There are 4 nested groupings, the coarsest first. Each group lies inside one group of the grouping before and may be the whole of it. The rows also spread widely along 17 directions, which tell nothing about the answers.
(in the rows, 128 means zero)
Known rows, each followed by its group in each grouping:
[188 166 172 173 166 128 105 143 145 147  99 126 149 116 166 136 159  82
 102 113 113 192 112  82 151 109 104 101 115 130 158 117 162]
Fep J768 velon J751
[144 128 100 101 198 132 143 130 105  76 156 154 108 147 164 136 139 155
 130 121 115  64 165 125 117 164 126 131 133 172 110 106 166]
bevuv J958 med J553
[143 168  95 100 123 158 141 128  74 127 169 170 164 125 157 123  71 141
  57 121 151 144 157 150 172 146 122 104 154 118 141 143 138]
Fep J891 vigu J822
[106  91  97 140  57  96 160 158 124 123 153  96 142 166 113 198  46 108
 152 161 136 105 124 167 184  91 125  96 118 134 126 103  85]
Fep J768 velon J561
[135 109 144 133 120  90 113 191 179 108  99  86 138  99 150 181 153 127
 101 123 174 147  91  95 162 127 160 131 106 183 166 143 119]
Fep J891 ligo J859
[111 105 114 142 151 142 155 191  72 154 178 113 133 174 107 191 102 160
 106 150 148  67 147 161 116 114 129 126 181 113 121 114 104]
Fep J768 gige J14
[132  67 169 131 127 129 145  73  93 145 145 109 145 143 149 137 217 134
 141 102  70 120 150  95 151 119 144 141 134 185 104 106 185]
Fep J768 gige J145
[153 127 165 103 104 156  86 119 103 147 152  93 115 178 141  95 159 130
 133 105 179 112  70 157 106 105 114 132 108 118 147 164 131]
bevuv J958 med J511
[148 156 106 144 172 144 138 171 121 119 152 146  93  94 120 132 110 174
  70 136 152 192 115 138 103 143  90 184 126 101 108 155 122]
bevuv J577 zep J769
[139  87  94 134 136 113 108  53 128  95 106 165 120 114 159  73 135 170
 162 125  67 154 147 155 148 148 132 115  58 191  67  94 179]
Fep J268 tegak J635
[148 136 114 101 162 137 147 145 126  91 145 136  87 148 122 136 127 163
 123 146 158 128 128 136  70 150  94 156 109 115 134 135 140]
Fep J891 vigu J59
[134 131  73 171 140 130 120 160  98 100 127 141  72 107 149 134 143 168
 129 155 139 117 100 152 114 196 139 164 102 118 114  82  89]
bevuv J577 zep J956
[149 157 168 121 103 176 106 143  86 151 148 115 133 179 139 107 123  90
 123  99 176 131  94 144 103 113  96 117 110  83 164 154 134]
bevuv J958 Sanu J955
[115 102 110 106  16 106 110 124 169 114 111 111 161  92 110 130 104 104
 144 135 154 150 110 150 166 133 157 118 125 110 162 161 101]
Fep J268 tegak J694
[176 113 138 132 161 139 106 163 126 120 123  90 153 170 106 153 173 132
 181 130 118  69 122 123  91  70 115 108 182 194 162 106 143]
Fep J768 velon J751
[133 149 128 184 141 153 161 185  82 170 104 102 127 146  95 205 162  77
  93 157 137 118 129 119  83 101 114 123 202  54 173  89 114]
Fep J891 ligo J859
[158 137 161  98 114 131 137 111 167 111 169 113 102 130  94 113 173 115
 209 137 104  84 129 108  93 162 113 159 174  95 145 128 117]
Fep J768 velon J751
[174 175 118 154 109 144 124 193 112 141 117  90 107 113 139 128 111  86
 112 124 153 103  97 186 108  96 106 131 182  96 136 151 147]
Fep J768 velon J751
[ 78 123 169 178 100 176 149 129  84 189 106  91  84 108 110 108 175 110
 136 104 121 135 116 137 101 124 130 167 119  98  69 119 148]
bevuv J958 Sanu J955
[143 132  93 145 167 108 132 198 181  85  68 110 131  62  98 159 117 146
 116 130 130 166 125 121 103  80 116 151 148 198 133 147 151]
Fep J891 ligo J859
[144 121 119  93 107 119 151  98 150  87 169 134  87 124 145 108 110 170
 156 144 131 148 131 138 157 174 102 151  67 163  83 121 138]
Fep J768 velon J561
[ 84 108 133  92  61 143 143 113 138 131 109  98 172 141 107 146 118 119
 189 143 145  84 159 105 190 119 162  58 128 213 132  83 111]
Fep J268 tegak J635
[ 90 106 133 108 140 177 153 111 106 133 151 167 138 140  75 121 130 200
 147 144 132 151 186 105 101 172 120 141 104 132 101 101 121]
Fep J891 vigu J822
[141  61 127 160 107 105 133 116 124 137 149 145 148 111 112 146 168 124
 116 114  59 137 168 146 122 138 149 168 169  76 103 136 166]
Fep J891 ligo J859
[104 118 133 111 175 135 162 116  86 123 138 113 137 143 117 165 145 150
 100 121 116 136 122  95 109  81 109 145 153 164 155 142 132]
Fep J768 velon J751
[ 88 111 120 132  94 136 141  62 125 156 103 135 180  96  82 156 183 124
 127 156  91 160 157  67 182 118 163 108 168 140 141  85  98]
bevuv J577 zep J956
[182 164 128 146 179 165 100 169 130 161 136 144 110 144  98 112 130 158
  88 160 171 160 123 169  63 127  83 126 148  50 126 140 136]
Fep J268 tegak J694
[162  52 117 164 119  97 102 148 143 124 120 134 149 161 135 196 177 174
  89 175 155 193 130 117 147 156 132 128  61 120 138  91 128]
Fep J768 velon J561
[120 126 139 164 174  94 167 122 139 159 124  96  86 180 126 198 139  92
  96 174 127 127 112 120 138  82 104 105 108  88 102  89 131]
bevuv J958 Sanu J955
[125 132  91 175 134 106 104 107 150 134 115 164 114 100  89 129 126 143
 134 179 110 173 102 134 116 166 138 134 118  40 152  96  53]
Fep J891 ligo J859
[127 118 111 182  73 120 102 133 159 143 115 135 147  87  75 118 113 116
 191 146  92 146 115 143 133 139 149 127 150  82 140 101  71]
Fep J891 vigu J822
[101 109 116 185 115 162 119 124 111 159  80 143 136  82  92 115 144 177
 126 149 124 217 136 124 126 142 125 140  82 135  90  93 119]
Fep J768 gige J145
[162 100  84 120 147  69 136  97 157 112 145 104  88 135 123 160 181 146
 120 176 105  67 108 162 121 119 149 146 189 107 124 117 130]
Fep J891 vigu J822
[151 161 118 122 184 123 157 118 123 141 122 104 108 165 123 169 135 128
  93 172 144 124 111 122 125  72  96  95 147 142 138 101 133]
Fep J891 vigu J59
[133 163 119 114 193 123 109  79 122 133 130 153 118  98 168  92 161 150
  96 120 106 102 120 116 149 157 167 117 153 138 135 128 129]
Fep J891 vigu J59
[149  74 156 168 131 119 125 161  94 160 194 135 120 171 138 173 155 150
  81 132 136 155 119 141 112 165 124 163 122  39 132 131 120]
Fep J268 tegak J635

New rows. What belongs after each?
[ 55  98 133 185  60 184 133 183  98 174  94 118 159  96  63 135 105 120
 174 113 119 128 167 141 120 123 156 132 140 116  89 106 103]
bevuv J577 zep J769
[ 94 132  69 117 107 143 137 143  77  87  74 126 160 133 142 152  79 105
 110 117 153 116 130 147 134  83 129  93 111 183 159 128 143]
bevuv J958 Sanu J955
[112 107 161 134 200 138 162 104  90 159 193 137 116 211 107 161 112 162
 125 150 111 141 133 112 110 104  85 114 102 108 114  98 108]
Fep J268 tegak J694
[179 162 140 128 106 144 117 105 140 117 140 139 131 102 147  96 148 115
 151 127 119 169 117 107 154 165 107 120 121 136 146 109 134]
Fep J268 tegak J694
[ 96 136 106 157 115 171  90 179  80 136  66 118 185  88 138 114 111 126
 115  78 147 124 117 138 149  85 163 102 137 215 144 138 136]
bevuv J958 Sanu J955
[162 113 139 133  68 134 152 177 153 143 170  97 164 111 100 180 135 155
 121 152 160 161 145 108 199 130 124 130 160 180 117 105 118]
Fep J891 vigu J822
[ 58 118 132  90 180 128 156  91  97 112 126 166 126 151 146 153 132 135
  95 128 127 107 165  86 108 175 154 122  99  85 155 132 122]
Fep J768 velon J751
[149 179 112  92 175 158  96  91 110 124  98 180 141 153 148  90 123 113
  93 136 147 124 151 142  90 144 119  72 131  70 169 137 156]
Fep J268 tegak J635
[157  99 131 133  95 152  77  95 108 166 108 110 153 185 111  91 123 159
 149 148 149 151 109 192 127  62 102  76  78 158 101 118 153]
Fep J768 gige J14
[158  88 150 141 164  61  83 107 173 119 140 152 150 147 167 155 176  99
 118 123  87 101 127 103 149 165 181 108 126  74 175 126 124]
Fep J891 ligo J859
[159 157 104 171 143  88 119 137 123 121 125 115  89 126 176 141  98  95
 106 141 122 137  61 162 145 114 114 121 109  92 147 124 108]
Fep J768 velon J751
[ 70 170 121  90 139 153 158 103  98 121 127 145 117 133 104  92  52  79
 167 101  95  53 154 160  84 108 129 107 167  81 135 156 124]
Fep J891 ligo J859
[ 95 155  93 203 163 130 138 143 114 156 123 160 106  73  99 120  78 141
 124 141  82 153 123 151 123 140 136 143 149  72  98 102  78]
Fep J891 vigu J822
[155 192 121 156 124 158 150 174 123 137 124 138 129  32 126 126 135 112
  77 115 127 191 134 108 137 155 114 164 201 103 138 145 138]
Fep J268 tegak J635
[112 122  98 148 117 127 118 107  83 141  99 139 206 128 105 159 109  88
 104 118  87 141 127 127 139  53 143  89 188 121 198 129 111]
Fep J891 ligo J859
[ 86 107 103 150  60 175 140 141  89 129  83 104 116 111 123 108 108 160
 171 136 155 146 129 163 141 137 127 113  58 207  75  79 134]
Fep J268 tegak J694
[129 143 143 122 157 146 103 129 141 136 123 153 168 118 110 110 144  98
 166 111  92  70 167 108 106 145 160  94 198 100 166 125 128]
Fep J268 tegak J694
[127  98 131 116 106 118 110 119 157 129 114 108 167 111 117 150 190 132
 132 131 132 104 139  97 171 126 173 116 160 176 139 119 131]
bevuv J958 Sanu J955
[124 129 100 108  81 163 100 139 127  99 116 140 140 168 105 125  89 161
 174 168 197 151 118 134 128 157 109  90  43 148 154  90  75]
bevuv J577 zep J769
[189 124 128 153 100 106 161 101 102 108 190 125  95 153 163 155 156 106
 140 141  93 153  99 121 149 165  92 157 118  97 144  83 127]
Fep J891 vigu J822
[133 106 105 129 126  90 133 149 129 108 159 133 123 115 145 174 148 110
  83 124 124  94 128 135 135 160 160 163 178  59 152 156 120]
bevuv J958 med J511
[102 124 111 134 155 134 138  70  95 149  96 117 134 133 114 117 131 126
 136 129  81 117 125 141 126  55 126  94 153 169 114 108 146]
Fep J268 tegak J635
[ 97 181 124 130 145 118 166  91 122 128  70 123 132 115 146 153 101  39
 116 128  94 131 129  98 146  80 121  78 140 113 163 117 138]
Fep J768 velon J561
[122 155 121 111 141 155 105  83  94 146  94 117  98 144 152  82 141 153
 106 141 164 133  88 162 117 114 120 104  82 140 119 131 138]
Fep J768 velon J751
[151 145 138 120 161  94 116  80 170 131 139 149 101 102 167 111 160 142
  81 141 126 164 113 113 165 175 147 132 100  94 120 136 135]
Fep J891 vigu J822
[107 110 134 150 133 168 166 180  94 141 140 114  72 152 119 181 185 177
 113 172 185 122 148 108 103 204 125 162  90 114  87  65 114]
bevuv J577 zep J956
[135  98 165 182  67 123 129 126 136 202 154  77 115 120 103 139 152 138
 131 149 127 168  89 149 185 106 132 138 123 122  78 103 102]
Fep J891 ligo J859
[105  58 113  87 141 102 125  82 117 103 151 109 109 169 135 128 123 224
 119 139 148 143  93 156 143  98 127 140  43 223  94 138 128]
Fep J891 ligo J859
[ 90  91 145 135 158  45 138  53 178 117 128 122  88 142 140 149 138 103
 162 141  66 114  87 102 138 126 159 128  82  87 140 118  91]
Fep J891 vigu J59
[136 112 129 142 151 156 118 109 115 151  85 123 136 140 117 130 152 168
  79 143 156 220 127 127 127  73  89 115  64 173  88 119 177]
bevuv J958 med J553
[108 172 111 100 135  97 146 113 185  95 111 121 116  84  97 151 113  77
 139 144 124 122 104  94 124 113 130 132 174  84 183 155  86]
bevuv J958 med J553
[ 92 104 136  95 130 116 170  31  87 147 134 136 135 155 134 144 153 102
  78 129  85 136 152 121 130  98 128 125 141  73 129 150 166]
Fep J768 velon J751
[129  85  91 142  83 104  81 111 135 114  83 155 149 109 157 125 132 149
  84 140 151 193 118 158 149 163 157 123  52  96 140 142 134]
Fep J768 velon J561
[130 132 147  96 160 109 143 120 119 129 143 122  99 173 170 169 152 120
  53 146 177 131 111 117 119 148 125 119 104  71 161 147 139]
Fep J268 tegak J635
[163 104 120 124 133 102 136 140 186 118 136 105 119 114 111 161 181 144
 131 160 127 104 152 121 158 131 137 137 162 164  87 109 158]
bevuv J958 Sanu J955
[ 58 115  99 171 135  90 153 155 121 114 132 123  95  79 148 152  45 144
 107 112 110 162  87 140 178 119 148 159  72 155  88 140  78]
bevuv J577 zep J956
[ 77 144 132 113 157 173 151 172  98 117 124 115 141 110 106 157 148 146
 147 111 152  81 145  72 118 141 149 136 168 190 153 110  98]
bevuv J958 med J511
[ 87  73 139  90 148 101 136  92 135  95 139 139  98 182 147 120 107 139
 168 118 107  64 156 153 108 151 150 117  54 131  91 129 155]
Fep J891 ligo J859
[140 181  88  90  77 185 124 138  74 127 120 122 132 108 138  95 128 122
 114 134 180  75 132 176 122 154 140 112 189 118 153 139 132]
Fep J768 gige J145
